There are 4 nested groupings, the coarsest first. Each group lies inside one group of the grouping before and may be the whole of it. The rows also spread widely along 13 directions, which tell nothing about the answers.
Some rows, each with its group in each grouping after it:
[ 1.09  0.44 -1.89 -0.97 -2.76  1.65  1.08 -3.31 -1.43 -1.71  0.39 -0.20
 -1.27  1.01  0.75  0.14  2.26 -1.18  0.67  1.49  1.25 -0.78  0.87  1.08
 -0.98 -4.51  1.30  1.28 -1.89 -1.65  1.06  0.92 -1.50 -0.45 -1.24 -0.04
  1.56] | zibiz q248 Vav q243
[-1.73 -1.28  0.03  0.45 -0.63  2.26 -1.63 -2.49  0.35  0.73  0.12  0.21
  0.16  1.68 -2.08 -1.08  5.21  0.94  1.82  2.70 -0.43 -1.61  1.73 -2.39
  0.65  0.46 -0.55 -1.92  0.04 -1.13 -1.90  0.91 -1.79  0.95 -0.17  3.83
 -0.64] | zibiz q264 kob q728
[-2.93  0.37 -1.46  0.11 -2.40 -0.35 -1.11 -1.31 -1.08 -3.11  0.21 -0.77
  0.21 -1.34 -0.53 -0.70  2.33 -2.93 -0.81  2.62  0.84 -1.43  2.70 -0.17
 -1.15 -1.03 -2.84  2.07 -1.84 -1.25 -3.15  2.10 -2.88 -1.27  0.38  1.87
 -2.58] | fas q709 boz q640
[ 0.30  0.50  1.05  0.41 -0.69  3.19 -2.31 -0.31  0.72  2.73 -2.48 -0.36
 -0.23  3.02 -2.19  0.31 -0.64  0.80  3.36 -0.96  0.95  1.63  0.24 -2.07
 -0.75 -2.40  0.74  4.83 -2.85 -2.54  3.37 -1.86 -1.97  1.38 -1.05  0.89
 -0.80] | fas q756 Vopup q921
[-1.13 -1.50  0.81 -0.84 -2.42  2.91 -2.76 -0.34  2.40 -1.13 -2.09 -0.73
  0.04  0.38  1.11  0.06  3.68 -1.21  2.88 -0.30 -0.05 -1.09  1.44 -2.92
  0.80  0.45  0.84  1.26 -2.22  0.12 -0.05 -1.00 -1.31  0.59 -2.10  1.75
  0.55] | fas q756 Vopup q635
[-0.46  1.44 -1.36 -0.85 -1.59 -1.09  1.33 -5.25  0.88 -2.04  1.54 -2.48
  0.51 -1.34  0.12  0.34  1.50 -1.16 -0.89  2.50  0.65  0.89  1.64  2.15
  0.30 -0.89 -1.31  3.14 -1.76 -2.11 -1.57  1.49 -3.31 -0.08  0.32 -0.94
 -2.07] | zibiz q609 pif q191
[-2.71 -0.03 -0.98 -1.50 -1.93  0.76 -0.85 -0.85 -0.50 -0.79  1.43 -1.34
  0.63  1.55 -5.26 -1.02  0.98  3.16  1.55  1.52  0.26 -0.10  0.44 -0.78
  2.30 -0.69 -0.60  0.36  1.78  3.06  0.25  2.85 -0.19  0.58  2.74  2.02
  1.05] | zibiz q264 Bepi q685
[-0.78 -1.67  0.31 -1.73 -1.31  2.94  0.32 -1.20 -1.33  0.55  1.07  1.15
 -0.89  1.16 -0.66 -0.54  2.56 -0.51  1.48  0.27 -0.81 -0.94 -1.36 -2.19
  0.80 -1.31  0.94 -2.48  0.12  0.07  1.33 -0.10  0.68  0.14 -0.84  1.92
  2.66] | fas q756 baven q218
[-0.82 -2.27  2.24 -1.07 -1.54  2.88 -2.27  1.01  2.28  0.63 -2.74  0.21
 -0.78 -0.01  2.39  0.44  0.80 -1.12  2.79 -2.03  0.54  0.47 -0.55 -2.58
  0.54  0.08  1.02  1.28 -2.62  0.10  2.62 -2.22 -0.66  0.70 -1.56  0.09
  1.67] | fas q709 boz q667
[ 0.15 -1.45  2.50 -0.99 -3.15 -1.45 -1.88 -3.01  3.45  0.06 -2.48  0.12
 -0.29 -1.30  6.86  0.63  1.44  1.71  1.08 -1.84  1.20 -0.21  0.30 -0.65
 -0.29  1.44  1.13 -0.29 -0.76 -3.60 -1.46 -0.22 -0.37 -0.69  0.88 -3.36
 -0.41] | zibiz q264 zes q548
[ 1.27  1.89 -0.74 -4.34 -3.62  0.68  1.37 -4.10  1.61 -2.78  1.58 -3.54
  0.41 -0.79  0.11  0.27  0.38 -0.46  2.21 -0.12 -0.70  0.92 -0.79 -0.43
  2.87 -0.73  2.34  2.88 -0.51  0.68  1.49 -0.18  0.32 -0.61 -1.76 -1.43
  1.80] | fas q756 bovo q722
[ 0.59 -0.90 -0.86 -0.45 -0.77 -3.33  1.08 -2.98 -0.83  0.27  1.07 -0.15
  1.77  0.45  3.41  0.05 -0.09 -0.05  0.16  1.04  3.47  0.62 -0.48  1.61
  0.92 -2.73 -1.06 -1.34  0.29 -1.93 -0.53  2.45 -0.69 -1.41  1.56 -2.64
 -0.15] | zibiz q609 pif q692
[-2.91 -1.46 -0.04 -0.70 -1.79  0.87 -2.21  1.44  0.60 -2.72 -1.07 -0.44
  0.41 -0.77 -2.55 -0.28  2.72  1.18 -0.76 -0.67 -1.56 -1.03  1.78 -0.68
  1.02  2.44 -1.88  2.64  0.14  2.21 -1.23  0.37 -2.22  1.20  1.52  2.00
  0.09] | fas q756 baven q853
[-1.23  2.19  1.50 -1.09 -0.96 -1.52 -1.24 -0.79  1.13  1.86 -0.83 -1.01
  1.61 -0.24  0.57  0.02 -2.61  0.24  2.58  0.40  1.18  1.37  0.25 -2.24
  0.41  0.64  0.74  1.11 -0.99 -2.82 -0.60  0.09  0.53 -2.44 -0.55 -0.16
 -2.79] | zibiz q609 viled q837
[ 0.93  2.01 -0.45 -0.32  0.51 -0.83  0.04 -0.46 -2.11 -0.28  0.63  0.42
  1.69  1.50 -0.59  0.33  0.73 -0.81 -0.94  0.84 -0.76 -0.84  1.99 -0.45
 -0.78  0.46  1.22  0.58 -0.51 -0.77 -1.93 -0.61 -0.61 -0.70 -4.17 -0.64
 -1.58] | fas q709 gigev q46
[ 0.93 -0.88  0.04  1.06 -0.80  1.13 -0.61 -0.60 -1.21  0.40  1.22  0.49
 -0.64  1.64  3.10 -0.41  2.87 -0.62  0.54 -0.31 -0.45 -0.77  0.62 -2.09
  1.47  0.85  0.21  0.55 -0.71 -2.11  0.53 -0.71 -0.14  0.90 -1.44 -1.24
  1.34] | zibiz q264 kob q471
[ 0.76 -1.49  2.77 -2.52  0.17  2.06  1.45 -5.68  1.58  2.73 -0.49  1.87
 -0.99  0.56  1.23  1.06  2.23  1.68  0.11 -0.25 -1.07  0.32 -1.75  0.38
 -1.54 -0.32  3.06 -3.84 -0.30 -1.90  0.40 -1.77 -0.67  1.39 -2.05 -1.04
  1.23] | fas q709 zeni q651
[-0.13 -1.87  0.41  1.10  0.28  0.91 -2.57  2.08  1.81 -1.09 -1.50 -0.28
  1.16  1.53  0.43  0.94  3.65  1.55 -0.60 -1.67 -1.14 -0.51  2.96 -0.44
  1.64  3.75  0.41  2.78 -0.89  2.66 -0.43 -1.52 -2.20  3.14 -2.02 -1.06
  0.84] | zibiz q609 pif q692
[-3.22  0.53  2.33 -2.67 -1.00 -0.20 -1.94  0.69  2.07  1.40 -0.15 -0.84
  1.53  0.08 -3.06 -0.10 -1.39  4.26  2.23 -0.53 -1.12  0.40 -0.20 -2.79
  2.58  3.91  1.70 -1.30  2.13  2.89 -0.66  0.53  2.11 -0.29  0.68  0.62
  0.04] | zibiz q264 kob q471
[ 0.54  0.31 -0.74 -1.14 -1.57  1.87 -0.53  1.55 -1.73 -1.32  0.55  0.14
 -0.59  2.36 -1.99  0.06  1.66  2.18  0.04 -1.55 -1.92 -0.44  0.79 -0.53
  1.28  0.62  2.37  2.44  0.69  1.94  1.72 -0.71  0.59  1.38 -1.24 -0.52
  3.13] | zibiz q609 pif q191
[-2.16 -1.08  1.24 -1.58 -0.21 -0.55 -0.86 -1.68  2.31  1.84 -1.47 -0.07
  2.34  1.20 -1.56  1.46 -1.55  2.03  0.97  0.28  2.89  0.75  0.36  0.98
 -0.66 -1.60  0.75 -1.57 -0.28  2.91 -0.35  1.50 -0.80  0.71 -0.15 -1.50
 -0.79] | fas q756 baven q853
[-1.27  0.64 -1.75 -0.98 -2.88 -0.24 -0.37 -0.17 -3.02 -1.88 -0.31  0.11
 -0.61  0.58 -2.71 -1.43  0.14  1.62  0.54  0.80  0.87 -0.61  0.47  0.48
 -0.33 -3.05 -0.95  2.00  0.75 -1.29  0.42  2.10 -1.05 -1.62  3.22  1.99
  0.53] | zibiz q264 kob q728
[ 0.78  0.81 -0.55  0.49 -3.26  0.73 -2.63 -1.80 -1.09 -0.70 -1.93  0.38
 -0.07  1.93  1.69 -0.99  3.74 -0.27  2.01  0.56  0.54 -2.01  2.13 -2.60
 -1.80 -1.91  0.50  1.84 -1.05 -5.44 -2.12  0.20 -1.11 -1.51 -0.96  1.52
 -1.85] | fas q756 bovo q722
[-0.01 -0.47 -1.33 -2.51 -2.56  1.97  0.53 -2.64  0.37 -1.66  1.47 -1.76
 -0.09  1.82 -2.34 -0.15  2.14  2.15  1.87  0.68  0.38 -0.15  0.08  0.39
  2.45 -1.78  1.84  0.41  0.82  3.27  1.76  1.43 -0.16  1.56  0.11 -0.40
  3.47] | zibiz q264 kob q728
[ 0.01 -0.64 -0.04 -1.73 -1.98 -1.51 -1.94  2.11  1.61 -3.49 -1.87 -2.06
  1.61 -1.67  0.83 -0.72  1.50  1.49  1.39 -2.04 -1.23  0.43  0.72 -1.11
  4.04  3.37 -0.83  4.07  0.49  0.60  0.25 -1.02 -1.24 -0.81  1.44  1.12
  0.92] | zibiz q609 pif q191
[-3.03 -0.50 -0.81 -1.93 -5.90  3.66 -0.03 -2.89 -1.31 -1.77  2.47  0.25
 -4.14  0.65  0.50 -0.08  2.40  0.04  0.26  0.50  0.34 -1.41 -0.13 -0.50
 -1.18 -2.97  1.63  0.21 -0.35  0.00  0.64  3.17  1.43  0.60  2.03 -1.71
  3.36] | zibiz q609 pif q191
[ 0.09  0.78 -0.41 -1.94 -2.03 -1.83  0.63  1.02 -1.79 -1.46 -0.33  0.57
  0.13  0.18  1.41  0.94 -2.52  1.06 -1.21 -1.83  1.03  0.25  0.06  1.97
 -0.65 -1.50  2.20  1.31  0.17  1.02  0.91  0.63  0.96 -1.39 -0.19 -3.61
  1.74] | zibiz q609 pif q692
[-1.87  2.34  0.63 -1.02 -0.85 -2.45 -0.13 -1.85 -1.24  0.37  1.69  0.35
  1.44  0.28 -0.32  0.63 -1.24  0.76 -1.87  0.97 -0.07 -0.54  1.47 -0.02
 -1.55  1.26  0.65 -0.77  0.77 -0.57 -3.79  1.71  0.79 -1.16 -1.29 -2.73
 -2.75] | fas q709 zeni q651
[-1.67 -0.62  2.22 -1.61 -1.77  0.57 -2.05  2.42  0.69  1.09 -2.28  0.93
  0.02  0.40  0.78  0.87 -2.74  1.43  1.27 -3.05  0.54  0.57 -0.76 -1.50
 -0.34  0.30  1.79  1.19 -0.70  0.99  1.77 -0.86  1.26 -0.40 -0.22 -1.79
  1.00] | fas q756 Vopup q921
[-0.12  0.04  0.55 -1.89 -1.73 -0.02  0.78 -1.01 -2.93  0.28  0.57  2.47
 -0.82  0.75  2.29  0.10 -0.06 -0.70 -0.43 -0.37  0.27 -1.37 -0.88 -0.59
 -1.95 -2.04  2.33 -3.15  0.32 -1.47 -0.48  0.36  1.93 -1.98 -1.71 -1.58
  1.53] | fas q709 zeni q651
[-2.43 -0.01  0.89 -1.74 -0.23  1.44 -0.24 -0.47  0.03  0.96 -1.19  1.30
  0.54  1.20 -2.13  1.50 -1.18 -0.53 -0.02  0.98  1.53 -0.56  1.14  0.70
 -2.88 -2.34  2.65 -2.25 -1.65  3.22 -0.42  0.50 -0.24 -0.06 -3.48 -0.44
 -0.09] | fas q709 boz q640
[ 2.78  0.60 -1.12 -0.78 -0.37  1.34  0.64  0.21 -1.77 -0.15  1.36 -0.86
  0.63  3.40 -1.75  0.45  0.00  1.43  0.41 -1.91 -0.66  1.19 -0.32  0.15
  2.08 -1.22  1.29  4.25  0.02  1.37  3.77 -1.41 -0.35  2.35 -1.81 -2.40
  2.84] | fas q756 baven q853
[-0.95  1.31  0.80 -0.75 -2.92  3.22 -1.07 -3.72  1.52  0.75  0.92 -1.33
 -1.26  1.17  0.50  0.68  1.35 -1.21  1.95  0.59 -0.10  0.17  0.85 -2.34
 -0.69 -0.78  1.70  2.66 -2.68 -2.17  0.32 -0.14 -0.37  1.11 -2.41 -1.34
 -0.75] | fas q756 Vopup q921
[ 1.41 -3.04 -0.71 -0.69 -0.90  2.23  1.43 -4.15  1.00 -0.70  0.72 -0.53
 -0.81  0.15  3.78  0.14  4.49 -2.98  1.58  1.16  1.36  0.15 -0.63  0.38
  1.82 -2.65 -0.05 -0.83 -2.48 -1.25  2.09 -0.39 -2.39  1.07 -1.29  0.04
  2.90] | zibiz q609 pif q191
[-0.48 -0.76 -0.10 -1.42  0.56 -1.01  0.02 -3.38  2.18 -0.51 -1.67 -1.20
  2.58  0.25 -2.65  0.93  0.85  1.60 -0.15  1.42  1.82  1.00  1.32  2.86
 -0.16 -1.36 -0.82  0.99 -0.79  1.74 -0.86  0.72 -4.17  1.27 -0.01  0.07
 -1.60] | fas q709 gigev q46
[ 0.46 -1.36 -2.84  1.52 -1.80  1.70 -0.66 -3.06 -1.44 -1.68  0.81 -0.14
 -0.03  3.81 -0.71 -0.29  5.69  0.52  0.03  2.46  2.04 -2.12  3.25  1.27
 -0.57 -3.64 -0.33  0.52 -0.58  0.42 -1.13  2.46 -2.88  2.45 -0.53 -0.17
  1.04] | zibiz q264 kob q728

New rows. What belongs after each?
[-0.28 -1.17  2.51 -1.26  1.78  1.01  0.06 -0.09  1.79  1.06 -2.61  0.25
 -0.12 -2.37 -1.17 -0.24  0.15  0.92  0.64 -1.20 -2.67  1.89 -1.18 -0.65
  1.70  3.25 -0.72  1.62 -1.41 -1.82  2.29 -3.91 -3.16  0.19  0.14  3.42
 -0.11] | zibiz q264 kob q728
[ 0.56  0.18 -1.08 -0.01  1.29 -1.94  2.07 -2.84 -2.41  0.00  1.24  1.51
  1.46  1.25 -0.25  0.58  1.39  0.52 -2.89  2.10  0.55 -1.11  1.64  2.99
 -1.45 -1.17  0.69 -2.88  0.49  0.09 -2.43  1.13 -1.59 -0.05 -2.07 -1.37
 -0.62] | zibiz q264 kob q728
[ 2.06 -0.71 -0.32 -0.21  0.61  0.19 -0.79 -2.65  2.14  0.09 -2.59 -1.34
  2.40  2.50 -1.42  1.01  1.78  1.83  1.04  0.15  1.84  1.21  1.79  2.06
  0.01 -1.98  0.36  3.18 -1.64  0.69  0.88 -0.99 -4.31  2.54 -1.77 -0.73
 -0.73] | fas q709 boz q640
[ 0.29 -1.44  1.19 -0.05  0.11 -0.27 -0.08 -3.68  1.16  3.69  1.96 -0.06
  1.30  2.34  2.95  0.26  1.37  0.88  2.28  0.92  2.03  0.92 -1.07 -1.71
  2.10 -0.31  0.47 -3.02  0.28 -1.69  0.16  1.16  0.83  0.83 -0.30 -2.40
  0.38] | zibiz q609 pif q191
[ 2.36  0.20 -2.56 -1.67 -2.83  0.10 -0.22 -4.79  0.15 -3.06  0.40 -2.14
  1.92  2.12 -0.44 -0.91  5.74  0.79  2.11  1.98  0.53 -1.61  1.77 -0.21
  1.71 -2.34  0.74  0.76  0.76 -0.91 -1.81  1.32 -1.80 -0.04 -1.24  1.32
  0.43] | fas q756 bovo q722
[ 3.01  0.20 -1.14  2.05 -0.43  0.73 -1.29  0.06 -1.88 -0.25 -0.84  0.92
  0.55  3.48  3.16 -0.05  4.05 -1.14  0.65 -0.05  0.36 -1.51  2.90 -1.34
 -0.58 -0.87  1.57  1.64 -1.68 -3.17 -0.57 -1.40 -1.22  0.46 -4.13 -0.78
  0.06] | zibiz q609 viled q837
[ 0.82  0.54 -1.36  0.40  1.56 -1.65  0.14 -0.44 -1.39  0.14 -0.55  0.48
  2.83  2.98 -2.65  0.83  0.77  2.07 -1.34  1.16  1.19 -0.21  2.62  2.57
 -0.74 -1.28  0.87  0.30  0.27  1.62 -1.33  0.73 -2.10  0.83 -2.00 -0.72
 -0.97] | zibiz q609 pif q191
[-0.65 -1.72  1.49 -2.03  0.15 -0.38  0.07 -1.85  1.07 -0.01 -0.76  1.00
  1.18 -0.67 -0.06  0.26  2.52  1.82 -0.73 -0.48 -1.72 -0.69 -0.27 -0.08
  0.66  2.46  0.65 -2.78  1.14  0.65 -1.69 -0.76 -0.81  0.21 -0.66  0.76
  0.35] | fas q756 bovo q722
[-0.26 -0.46  0.93 -0.50 -2.49  3.09 -0.99  0.13  0.06 -1.46 -0.15  0.07
 -2.78 -1.37  3.15 -0.39  3.27 -2.34  0.72 -1.33 -2.88 -0.48  0.26 -2.96
  0.93  2.37  0.68  2.98 -2.41 -3.35  1.17 -2.52 -0.59 -0.03 -1.51  0.95
  1.54] | zibiz q609 pif q191
[-2.26  1.40  1.71 -1.53 -0.36 -0.57 -0.77  1.13 -0.06  1.81 -1.19  1.23
  0.87  0.43 -0.13  1.34 -3.17  0.26  0.37 -0.18  0.95  0.08  0.79 -0.56
 -1.91 -0.03  3.11 -1.64 -0.92  0.93 -0.82  0.14  1.61 -1.91 -2.71 -1.39
 -0.98] | zibiz q609 pif q191
[-4.95 -0.72  1.98 -4.00 -3.07  1.81  0.09 -1.22  1.30 -1.24 -0.64  0.88
 -2.32 -3.20 -1.76  0.44  0.01  1.26 -0.60 -0.19 -1.84 -0.44 -0.81  0.14
 -1.12  1.33  1.75 -1.94  0.06  1.63 -0.62  0.82  0.48 -1.04  1.70  1.48
  1.35] | zibiz q609 pif q191
[ 0.30 -1.70  0.89 -1.64 -1.24 -0.66 -1.12 -0.97  0.78 -0.72 -3.30  1.15
  1.03  0.02  2.03  0.30  1.49  0.80  0.71 -0.74  1.43 -0.77  0.45  0.50
 -1.19 -1.33  1.03 -1.21 -0.48 -0.72 -0.83 -0.36 -1.52 -1.00 -0.60  0.00
  0.12] | fas q709 gigev q46
[ 0.65 -1.17 -0.54 -1.64 -0.24 -0.32  0.07  0.73 -1.18  0.11  0.26  0.30
  2.05  2.61 -1.26  0.27 -0.27  1.90  1.06 -1.05  1.12  0.09 -0.73  0.17
  1.90 -1.70  1.30 -0.82  1.32  3.30  1.74  0.53  0.73  0.50 -0.76 -1.13
  2.71] | fas q756 Vopup q921
[-4.01  0.66  0.56 -1.90  0.40 -0.39  1.75 -0.79 -1.13  0.57  1.47  0.50
  0.09 -2.00 -2.82  0.41 -2.90 -1.23 -1.24  2.11  0.21  0.50 -0.33  0.98
 -0.53 -0.26 -0.36 -2.20 -0.74  1.93 -0.41  1.36 -0.35 -1.61 -0.10  0.89
 -0.72] | zibiz q264 kob q728
[ 0.41 -1.32 -1.38  0.65  1.75 -0.83  0.04 -2.50  0.36  0.20  0.84 -1.31
  3.43  2.31 -2.97  0.04  2.63  1.04  0.12  1.95  1.31  0.58  1.37  1.25
  2.22 -0.77 -2.38  0.96  0.06  1.55 -0.60  1.03 -3.69  2.28 -0.24  0.76
 -1.06] | fas q756 Vopup q921
[-1.88  0.78  1.38 -1.55 -2.96 -2.26 -1.05 -0.64 -0.22  0.11  0.09 -0.08
  0.18 -1.39  3.36  0.04 -2.64 -0.29  0.47 -0.95  1.59  0.55 -0.69 -1.34
 -0.31  0.08 -0.59  0.93 -0.28 -2.55 -0.94  1.45  1.12 -2.43  1.64 -3.02
 -1.37] | fas q709 gigev q46
[-0.71  0.85  1.30 -1.02 -2.25 -1.41 -0.16 -0.42 -1.06 -0.73  2.27  0.08
 -0.78 -1.20  2.95  0.03 -0.45  0.71 -2.12 -2.14 -2.17  0.25 -0.57 -1.15
  0.91  3.66 -0.33  2.28  0.82 -1.83 -0.79 -0.10  1.27  0.02  0.72 -4.12
  0.07] | fas q709 boz q667
[-4.17 -1.60  3.21 -0.22 -0.68  0.74 -2.33 -2.82  3.40  2.31 -2.32  1.50
  0.11 -0.56  0.45  1.46  1.49  1.32 -0.82  0.48  0.44 -0.80  1.68 -0.41
 -3.18  1.98  0.33 -2.47 -1.37 -0.43 -3.72  0.63 -1.72  1.06 -0.38 -0.57
 -3.14] | fas q756 bovo q722
[ 0.65 -0.43 -0.27 -0.42 -1.61 -0.06 -0.21 -2.45 -1.26  1.48  0.30  0.65
  0.90  2.05  3.42 -0.13  0.73 -2.35  2.60  1.23  3.21 -0.80 -0.36 -1.83
 -0.51 -4.14  0.91 -2.53 -1.18 -2.65 -0.15  1.22  0.81 -2.00 -2.03 -0.87
  0.01] | fas q756 bovo q722
[-1.49 -1.63  1.94 -1.46 -0.17  3.33 -1.36 -0.06  2.99  1.44 -2.95 -0.06
 -0.56  0.60 -1.92  1.17  0.26  1.20  2.18 -1.00  0.24  1.33  0.03 -0.38
  0.00 -0.32  2.07  1.23 -2.36  1.82  2.89 -1.87 -1.85  1.71 -1.18  1.22
  1.40] | zibiz q609 pif q692
[-1.67 -0.42  0.96 -1.71 -0.53 -0.13 -0.48  1.58  0.94 -2.18 -0.26 -0.41
  0.38 -2.21  0.00  0.27  0.62 -0.13 -0.70 -0.86 -2.33 -0.37  0.91 -0.71
  2.02  4.04  0.36  0.62 -0.43  2.56 -0.44 -1.28 -0.46 -0.37 -1.41  0.61
  0.97] | zibiz q264 zes q548
[-1.71 -2.23 -0.26 -2.09 -1.20 -2.72  0.41 -2.45 -0.46 -1.61 -1.32  1.56
  1.54 -1.31  0.70 -0.71  2.54  1.94 -0.62  1.75  1.39 -2.12  0.38  1.66
 -0.34 -1.01 -0.33 -5.53  2.17  0.16 -3.49  2.54 -1.01 -2.34  2.19  1.91
  0.13] | zibiz q264 kob q471
[-1.82 -1.48  0.97  0.24 -0.51  1.23 -0.12 -3.23  0.12  0.76 -0.26  2.06
 -1.14  0.27  0.41  0.32  3.97  1.01 -1.74  1.13 -0.83 -1.25  1.36  0.53
 -2.23  0.81  0.28 -2.25 -0.49 -1.95 -2.38  0.47 -1.96  1.22 -0.01  0.49
 -0.69] | zibiz q609 viled q837
[-0.03 -0.79  3.65 -0.97 -1.53  0.51 -0.27 -3.28  1.80  2.66 -1.00  1.66
 -2.23 -0.72  4.57  0.90  0.16  2.74 -0.61 -2.50 -1.28  0.79 -1.28 -0.48
 -1.27  2.46  2.04 -0.45 -0.47 -4.33  0.41 -1.73  0.18  0.90  0.61 -3.74
  0.27] | zibiz q264 kob q728
[-0.38 -0.84  1.90  0.35 -2.35 -0.16 -1.23 -0.68 -0.17  1.02 -0.01  1.39
 -1.77 -0.35  5.89  0.19  1.02  0.05 -0.35 -2.04 -0.39 -0.13 -0.33 -1.83
 -0.41  1.80  0.42  0.68 -0.82 -4.63 -0.33 -0.48  0.79 -0.37  0.67 -3.19
  0.23] | zibiz q609 pif q191
[-0.01 -1.43  1.84 -1.82  1.31 -1.49  1.82 -2.03  1.45  0.29 -1.66  0.72
  0.29 -2.14  0.00  1.09 -1.30  2.64 -2.47 -1.51 -0.87  1.96 -1.10  3.62
  0.15  1.35 -0.04  0.34 -0.33  0.46  1.36 -1.59 -2.92  0.83  1.34 -1.37
  0.53] | zibiz q264 Bepi q685
[-0.13  0.94  0.41 -1.03 -0.11 -2.75  0.49 -1.85 -0.45  0.52  0.67  0.69
  2.19 -0.08  3.60  0.60  0.29 -1.49 -0.12  1.57  1.16 -1.03  1.13 -0.51
 -0.42  0.35  1.87 -3.87 -0.18 -1.48 -3.42  0.90  1.13 -2.82 -3.44 -1.63
 -1.61] | zibiz q609 pif q191
[-0.07  0.34  1.71 -1.21 -0.59  0.14 -0.42 -0.04 -0.05  1.16 -1.58  0.67
 -0.48 -0.29  0.33 -0.06 -1.22  1.81  0.80 -1.52 -0.89  0.84 -0.72 -0.90
  0.18  0.93  1.19  1.27 -0.38 -2.16  1.51 -1.72 -0.24 -0.70  0.17  0.00
  0.23] | zibiz q264 kob q471
[-0.28  1.92  1.19  0.47  2.02 -0.43  0.33 -0.90 -1.58  2.09 -0.50  1.39
  0.38 -0.53 -0.96 -0.04  0.04 -1.17 -0.91  1.23 -1.98  0.51  0.87 -1.04
 -1.54  1.62 -0.01  0.65 -1.73 -5.03 -1.26 -2.15 -1.96 -1.70 -2.42  2.51
 -3.42] | zibiz q609 pif q692
[-2.32  1.24 -0.23 -3.57 -1.75 -1.87  2.99 -4.15  0.56 -2.08  3.55 -1.39
  0.65 -2.50  0.72  1.08 -1.19 -1.08 -1.83  2.06  0.19 -0.14  0.11  2.03
  0.94  0.39  1.61 -2.92  0.20  3.36 -2.03  2.58  1.02 -1.42 -1.39 -3.14
  0.56] | zibiz q264 Bepi q685
[-1.78  0.71  2.56 -0.58  0.05 -1.11 -1.68  1.98  0.73  1.34 -3.26  1.45
  0.32 -0.65 -0.68  0.93 -2.55  3.04 -1.14 -2.41 -1.00  1.04  0.88  0.27
 -1.82  2.81  1.08  2.17 -0.53 -1.03 -0.34 -1.61 -0.87 -0.39  0.38 -0.82
 -1.83] | zibiz q609 viled q837
[-4.82  0.36  2.08 -0.24 -2.04  0.05 -1.73  2.88 -2.02  0.16  0.98  2.58
 -1.89 -1.27  0.44 -0.09 -0.34  1.08 -2.55 -1.40 -2.85 -1.51  0.85 -2.44
 -1.36  4.81  0.30 -0.89  1.00 -0.47 -2.70  0.76  2.32 -0.96  1.06 -0.77
 -0.47] | zibiz q609 viled q837
[-0.03 -1.93  0.06 -2.78  2.09 -3.29  1.62 -0.94  1.99 -0.34 -0.53 -0.99
  4.45 -0.70 -0.82  0.66 -0.68  1.67  0.60  0.57  1.75  1.39 -0.62  2.39
  3.64  0.54  0.06 -3.19  1.34  4.71  0.13  0.57 -1.24 -0.43 -0.27 -0.01
  1.10] | zibiz q609 viled q837
